The groups are shells around one centre, one inside the other: the same stretched ball of 6 dimensions in 7 sizes.
Known rows, each followed by its group:
.47 .02 .12 .30 .12 -.02 .14 .00 -.19 -.13 -.21 -.15 .03 -.45 -.24 -.17 -.17 .06 .04 -.50 : K_972
.42 .07 .29 .27 .16 -.06 .15 .04 -.27 -.08 -.26 -.25 .01 -.43 -.37 -.14 -.18 .04 .07 -.55 : K_14
.14 -.11 -.18 -.11 .38 .14 .13 -.13 .03 .12 .01 -.25 -.13 -.11 -.05 -.48 .12 .31 -.15 -.34 : K_668
.13 -.02 .09 -.06 .21 -.03 .17 .19 -.16 -.03 -.04 -.26 .06 -.47 -.08 .02 -.14 .31 -.04 -.52 : K_270
.27 -.06 -.04 -.01 .38 .12 .11 -.18 .01 .14 -.05 -.26 -.17 -.16 -.15 -.47 .06 .23 -.07 -.36 : K_668
.05 -.16 -.27 -.34 .46 .11 .03 -.06 .09 .16 .07 -.31 -.12 -.06 -.03 -.33 .26 .39 -.19 -.27 : K_14
.11 -.03 .00 -.12 .35 .00 .18 -.07 -.08 .13 -.05 -.34 -.11 -.14 -.17 -.42 .05 .27 -.13 -.40 : K_12
.53 -.09 -.16 .07 .19 -.11 .00 -.10 -.04 -.10 -.15 -.13 -.01 -.30 -.21 -.21 .11 .09 -.08 -.29 : K_972
.40 -.04 .04 .03 .32 .00 .15 -.20 .01 .13 -.06 -.20 -.15 -.30 -.13 -.40 -.05 .21 -.04 -.37 : K_668
.59 -.04 -.16 .35 -.01 -.17 .11 -.05 -.19 -.29 -.25 -.05 .11 -.36 -.23 -.28 -.03 -.04 -.08 -.37 : K_668
.77 -.06 -.20 .48 .00 -.11 .12 -.23 -.11 -.26 -.26 .04 .04 -.35 -.20 -.47 -.04 -.09 -.05 -.32 : K_14
.54 -.14 -.40 .22 .19 .04 .01 -.27 .01 -.13 -.17 -.07 -.05 -.07 -.18 -.58 .24 .02 -.14 -.21 : K_972
.17 -.04 -.03 -.16 .29 -.12 .12 .00 -.11 .05 -.07 -.32 -.04 -.20 -.20 -.27 .08 .24 -.15 -.37 : K_574
.60 -.01 .05 .17 .10 -.25 .08 -.04 -.15 -.14 -.20 -.13 .04 -.47 -.27 -.11 -.08 .04 -.02 -.39 : K_574
.54 .01 .14 .13 .26 -.12 .07 -.17 -.10 .04 -.19 -.22 -.11 -.31 -.34 -.31 -.02 .06 .01 -.38 : K_972
.40 .06 .28 .01 .22 -.27 .18 -.04 -.19 .06 -.17 -.30 -.06 -.40 -.34 -.20 -.13 .13 -.02 -.46 : K_12
.51 .06 .21 .33 .09 -.12 .09 .05 -.30 -.18 -.32 -.22 .05 -.40 -.43 -.12 -.11 -.05 .05 -.51 : K_14
.71 -.11 -.31 .28 .13 -.09 -.09 -.20 -.07 -.24 -.28 -.06 .01 -.15 -.34 -.37 .25 -.11 -.08 -.22 : K_14
.40 -.04 .06 .14 .37 .17 .10 -.21 .00 .13 -.10 -.21 -.18 -.24 -.19 -.43 -.02 .17 .02 -.40 : K_188
.58 -.07 -.11 .14 .21 -.10 -.05 -.14 -.09 -.11 -.23 -.17 -.04 -.20 -.37 -.27 .17 -.01 -.05 -.29 : K_574
.35 -.16 -.39 -.09 .31 -.01 .08 -.25 .10 .05 -.01 -.14 -.11 -.08 -.03 -.56 .23 .23 -.22 -.19 : K_574
.25 -.01 .07 .14 .29 .13 .25 -.12 -.07 .10 -.06 -.21 -.12 -.31 -.08 -.46 -.15 .24 -.02 -.47 : K_12
.46 -.09 -.16 .16 .32 .13 -.07 -.18 -.04 -.05 -.21 -.20 -.10 -.07 -.33 -.40 .24 .03 -.04 -.30 : K_188
.68 .02 .04 .38 .00 -.25 .19 -.12 -.19 -.19 -.25 -.05 .05 -.48 -.25 -.32 -.18 -.04 -.02 -.42 : K_188
.21 -.11 -.21 .08 .29 .24 .05 -.02 -.03 -.05 -.07 -.18 -.03 -.19 -.07 -.30 .10 .22 -.07 -.39 : K_972
.41 -.09 -.18 .21 .13 .08 .06 .03 -.09 -.19 -.13 -.08 .07 -.38 -.08 -.14 -.01 .14 -.04 -.40 : K_574
.40 -.12 -.21 -.07 .28 -.06 .02 -.12 .03 .00 -.05 -.16 -.06 -.25 -.11 -.26 .14 .20 -.12 -.27 : K_972
.31 -.11 -.22 .05 .21 .05 .23 -.14 .04 .02 .03 -.08 -.05 -.34 .11 -.45 -.08 .29 -.13 -.35 : K_972
.11 -.18 -.52 -.02 .15 .10 .13 .05 -.03 -.17 .01 -.10 .10 -.17 .12 -.34 .15 .29 -.25 -.31 : K_270
.45 -.09 -.13 .19 .32 .20 .13 -.31 .07 .09 -.06 -.11 -.18 -.21 -.06 -.60 .01 .18 -.03 -.33 : K_270
.17 -.14 -.21 -.09 .39 .24 -.01 -.04 .04 .05 -.01 -.24 -.09 -.14 -.07 -.26 .18 .29 -.08 -.34 : K_188
.38 -.13 -.40 .06 .16 -.09 .07 -.13 -.06 -.15 -.13 -.13 .02 -.08 -.15 -.49 .23 .09 -.22 -.23 : K_668
.44 -.06 -.13 .06 .13 -.20 -.03 .06 -.18 -.21 -.23 -.20 .09 -.26 -.34 -.07 .16 .03 -.10 -.34 : K_12
.54 -.06 -.27 .23 -.01 -.25 .18 -.10 -.15 -.25 -.19 -.04 .10 -.31 -.14 -.42 .01 .02 -.18 -.31 : K_574
.28 -.15 -.35 .01 .35 .19 -.06 -.13 .01 -.04 -.11 -.21 -.08 .02 -.20 -.43 .33 .15 -.14 -.25 : K_188
.45 -.03 .06 -.08 .32 -.19 .08 -.17 -.03 .11 -.10 -.26 -.13 -.27 -.27 -.30 .05 .16 -.07 -.32 : K_270
.26 -.12 -.27 -.16 .24 -.14 .02 .01 -.05 -.07 -.07 -.22 .03 -.18 -.15 -.20 .21 .21 -.20 -.27 : K_188
.51 -.08 -.15 .22 .26 .10 .11 -.27 .03 .02 -.11 -.10 -.13 -.22 -.12 -.55 .03 .12 -.05 -.32 : K_668
.12 -.13 -.27 .04 .27 .24 .18 -.04 .00 -.01 .02 -.15 -.03 -.22 .10 -.42 .02 .32 -.13 -.39 : K_574
.39 -.11 -.21 .06 .20 .00 -.05 .04 -.09 -.17 -.15 -.17 .06 -.26 -.21 -.08 .16 .11 -.07 -.34 : K_270
.13 -.13 -.41 .05 .11 .02 .21 .03 -.09 -.17 -.03 -.12 .10 -.19 .07 -.43 .06 .25 -.25 -.35 : K_270
.39 -.10 -.22 -.12 .28 -.18 .11 -.23 .03 .07 -.05 -.19 -.11 -.15 -.14 -.50 .15 .19 -.20 -.23 : K_270
.39 .01 .16 -.09 .29 -.24 .08 -.07 -.12 .08 -.14 -.32 -.08 -.30 -.34 -.19 .02 .14 -.05 -.38 : K_12
.34 -.04 -.16 .09 .09 -.22 .07 .05 -.25 -.22 -.25 -.23 .10 -.16 -.35 -.25 .15 .02 -.17 -.35 : K_14
.07 -.03 .07 -.06 .24 .05 .28 .11 -.10 .06 .04 -.23 .01 -.48 .07 -.14 -.23 .40 -.06 -.53 : K_12
.61 -.13 -.24 .04 .28 -.08 -.01 -.30 .09 .01 -.10 -.10 -.13 -.20 -.18 -.43 .18 .10 -.10 -.19 : K_14
.30 .01 .12 -.05 .12 -.27 .27 .09 -.15 -.02 -.03 -.19 .06 -.59 -.04 -.06 -.26 .28 -.08 -.48 : K_12
.08 -.04 -.11 .00 .11 -.06 .25 .17 -.19 -.12 -.04 -.20 .12 -.38 .00 -.18 -.11 .29 -.16 -.48 : K_188
.31 -.01 .03 .20 .18 .05 .21 -.04 -.14 -.04 -.12 -.17 -.02 -.36 -.12 -.34 -.14 .17 -.03 -.48 : K_668

New rows. What belongs after each?
.59 .00 .00 .15 .10 -.33 .11 -.12 -.17 -.12 -.23 -.16 .01 -.32 -.34 -.31 .00 -.01 -.09 -.34 : K_574
.10 -.10 -.21 -.22 .18 -.15 .24 .10 -.04 -.02 .09 -.18 .07 -.41 .14 -.16 -.06 .40 -.22 -.38 : K_14
.32 .03 .12 .03 .13 -.28 .30 -.02 -.18 .00 -.09 -.22 .01 -.45 -.14 -.29 -.21 .20 -.10 -.46 : K_270
.45 -.04 -.12 .20 -.02 -.21 .16 .10 -.19 -.27 -.15 -.06 .17 -.52 -.09 -.06 -.13 .10 -.09 -.43 : K_574
.08 -.09 -.09 -.21 .36 .06 .20 -.04 .04 .16 .10 -.25 -.09 -.31 .09 -.30 -.04 .43 -.14 -.39 : K_188
.72 -.01 .04 .37 .07 -.15 .08 -.13 -.15 -.17 -.26 -.06 .01 -.45 -.30 -.24 -.10 -.05 .03 -.40 : K_188
.44 -.06 .00 -.05 .36 -.05 .16 -.29 .08 .21 -.01 -.20 -.21 -.27 -.10 -.50 -.02 .24 -.07 -.31 : K_14
.44 -.17 -.42 .11 .27 .11 -.04 -.21 .03 -.10 -.14 -.12 -.06 -.01 -.17 -.51 .31 .08 -.15 -.20 : K_972
.26 -.11 -.13 -.09 .45 .16 .08 -.24 .10 .20 .01 -.24 -.21 -.11 -.08 -.52 .13 .29 -.09 -.30 : K_574
.33 -.06 -.29 .18 -.09 -.24 .17 .17 -.26 -.38 -.18 -.08 .25 -.38 -.10 -.14 -.01 .08 -.20 -.39 : K_14
.11 -.12 -.26 -.02 .32 .20 .01 .03 -.08 -.06 -.10 -.27 -.01 -.04 -.17 -.32 .24 .20 -.13 -.36 : K_14
.37 -.06 -.22 .23 -.03 -.14 .22 .07 -.18 -.28 -.13 -.05 .17 -.43 -.02 -.23 -.11 .13 -.14 -.42 : K_972
.48 -.04 .11 .13 .26 .04 .10 -.09 -.02 .04 -.08 -.14 -.08 -.50 -.11 -.15 -.16 .20 .06 -.44 : K_14
.61 .01 .17 .31 .16 -.04 .04 -.03 -.16 -.11 -.24 -.15 -.01 -.48 -.32 -.07 -.13 .02 .10 -.47 : K_14
.33 -.01 .06 .14 .23 .01 .21 -.11 -.11 .04 -.12 -.21 -.08 -.30 -.17 -.42 -.10 .17 -.04 -.44 : K_668
.50 .00 .04 .26 .06 -.14 .05 .09 -.25 -.24 -.26 -.16 .11 -.42 -.33 -.03 -.06 .00 .00 -.46 : K_188
.43 -.10 -.36 .14 .07 -.16 .11 -.10 -.12 -.21 -.17 -.10 .07 -.15 -.17 -.46 .15 .04 -.22 -.27 : K_972
.52 .00 .10 .16 .28 -.05 .10 -.21 -.08 .05 -.19 -.22 -.14 -.25 -.32 -.42 .00 .06 .00 -.38 : K_972
.32 -.17 -.46 -.02 .12 -.05 .16 -.06 .05 -.13 .04 -.02 .07 -.35 .18 -.32 .03 .29 -.22 -.27 : K_14
.34 .01 .15 .17 .16 -.03 .21 .04 -.16 -.04 -.11 -.17 .01 -.52 -.11 -.14 -.24 .20 .02 -.53 : K_972
.18 -.17 -.52 -.10 .19 -.06 .18 -.12 .02 -.07 .02 -.12 .02 -.08 .08 -.57 .20 .27 -.32 -.22 : K_14
.29 -.08 .02 -.09 .48 .18 .10 -.24 .11 .26 .03 -.25 -.25 -.23 -.07 -.43 .01 .32 -.02 -.36 : K_14
.60 -.11 -.29 .31 .15 .03 .11 -.29 .01 -.11 -.15 -.02 -.06 -.21 -.11 -.59 .06 .04 -.10 -.27 : K_574
.39 -.03 .03 -.01 .31 -.09 .02 -.10 -.10 .04 -.18 -.30 -.10 -.17 -.37 -.29 .13 .10 -.06 -.35 : K_574
.16 .02 .16 -.02 .29 -.02 .28 -.05 -.11 .15 -.04 -.30 -.10 -.33 -.11 -.38 -.17 .29 -.06 -.49 : K_14
.62 -.17 -.39 .14 .28 .07 -.04 -.34 .13 -.04 -.11 -.04 -.13 -.11 -.13 -.53 .25 .07 -.11 -.16 : K_14
.53 .00 .01 .20 .00 -.31 .21 -.01 -.19 -.18 -.17 -.09 .10 -.52 -.16 -.19 -.19 .07 -.08 -.42 : K_972
.52 .01 .05 .06 .10 -.39 .22 -.11 -.14 -.04 -.14 -.16 .00 -.43 -.21 -.30 -.12 .10 -.11 -.36 : K_12
.45 .02 .11 .12 .20 -.20 .18 -.15 -.15 .02 -.18 -.23 -.07 -.29 -.31 -.40 -.06 .07 -.06 -.40 : K_574
.43 -.05 -.21 .28 -.06 -.15 .14 .12 -.23 -.35 -.20 -.05 .21 -.44 -.12 -.13 -.07 .05 -.11 -.42 : K_188
.33 .05 .21 .03 .22 -.20 .10 .04 -.25 -.02 -.22 -.34 -.01 -.29 -.42 -.16 -.02 .08 -.03 -.46 : K_14
.10 -.08 -.16 -.09 .20 -.01 .23 .08 -.07 -.02 .03 -.19 .05 -.36 .08 -.23 -.08 .36 -.16 -.43 : K_668
.29 -.06 -.10 -.03 .12 -.16 .05 .19 -.17 -.19 -.11 -.19 .14 -.43 -.15 .09 .00 .19 -.09 -.42 : K_14
.52 -.14 -.29 .23 .27 .20 -.08 -.19 .01 -.11 -.18 -.10 -.07 -.11 -.21 -.40 .23 .04 -.04 -.27 : K_270
.18 -.15 -.25 -.22 .47 .16 -.01 -.17 .10 .16 .01 -.28 -.18 -.01 -.11 -.43 .29 .30 -.15 -.25 : K_270
.18 -.08 -.15 -.16 .26 -.11 .07 .04 -.10 -.03 -.07 -.28 .01 -.19 -.18 -.21 .14 .23 -.17 -.34 : K_972
.28 .02 .18 .10 .15 -.07 .27 .07 -.16 -.01 -.06 -.19 .02 -.57 -.06 -.12 -.30 .26 .00 -.55 : K_188
.43 -.13 -.44 .28 .02 -.03 .21 -.14 -.07 -.24 -.11 .01 .08 -.24 .03 -.56 .03 .10 -.21 -.30 : K_12
.59 -.07 -.26 .38 .09 -.05 .07 -.22 -.14 -.22 -.29 -.08 .00 -.09 -.32 -.59 .15 -.10 -.12 -.28 : K_14
.04 -.15 -.40 -.16 .29 .08 .15 -.06 .00 .01 .03 -.22 -.03 -.04 .03 -.50 .20 .32 -.27 -.29 : K_270
.12 -.13 -.22 -.17 .34 .10 -.03 .09 -.04 -.03 -.04 -.28 .00 -.15 -.14 -.11 .22 .27 -.13 -.34 : K_14
.51 -.16 -.43 .14 .19 .01 .15 -.34 .10 -.03 -.04 -.01 -.09 -.16 .03 -.70 .11 .15 -.19 -.20 : K_14
.53 -.03 .03 .37 .25 .19 .08 -.19 -.07 -.03 -.20 -.13 -.11 -.28 -.24 -.42 -.05 .04 .07 -.43 : K_14
.40 .09 .37 .08 .18 -.26 .20 .02 -.25 .02 -.19 -.30 -.02 -.49 -.35 -.11 -.23 .12 .03 -.53 : K_14
.44 -.18 -.49 .03 .14 -.08 -.01 -.09 .00 -.20 -.10 -.06 .06 -.17 -.07 -.31 .25 .12 -.21 -.20 : K_270
.35 -.10 -.31 -.10 .11 -.31 .07 .02 -.11 -.17 -.11 -.17 .10 -.23 -.16 -.21 .17 .14 -.24 -.26 : K_14
.53 -.18 -.47 .10 .24 .04 .00 -.29 .10 -.08 -.08 -.05 -.08 -.09 -.07 -.56 .26 .11 -.17 -.17 : K_188
.40 .00 .16 -.04 .33 -.10 .05 -.09 -.08 .10 -.13 -.30 -.12 -.30 -.32 -.21 .01 .16 .00 -.40 : K_188
.31 -.05 -.09 .19 .22 .09 .18 -.12 -.08 -.02 -.11 -.17 -.06 -.22 -.12 -.49 -.02 .16 -.08 -.41 : K_668
.41 -.01 .04 -.02 .24 -.23 .06 -.08 -.15 -.01 -.20 -.29 -.05 -.19 -.39 -.29 .11 .06 -.10 -.34 : K_270
.68 -.04 -.04 .22 .05 -.26 .07 -.06 -.12 -.19 -.19 -.05 .07 -.51 -.21 -.11 -.09 .02 -.03 -.36 : K_14
.16 -.16 -.38 -.22 .30 -.02 .10 -.08 .06 .03 .04 -.20 -.04 -.12 .03 -.40 .21 .32 -.25 -.24 : K_574
.64 .01 .00 .16 .05 -.42 .16 -.14 -.17 -.13 -.23 -.13 .02 -.38 -.31 -.33 -.06 -.02 -.11 -.33 : K_14
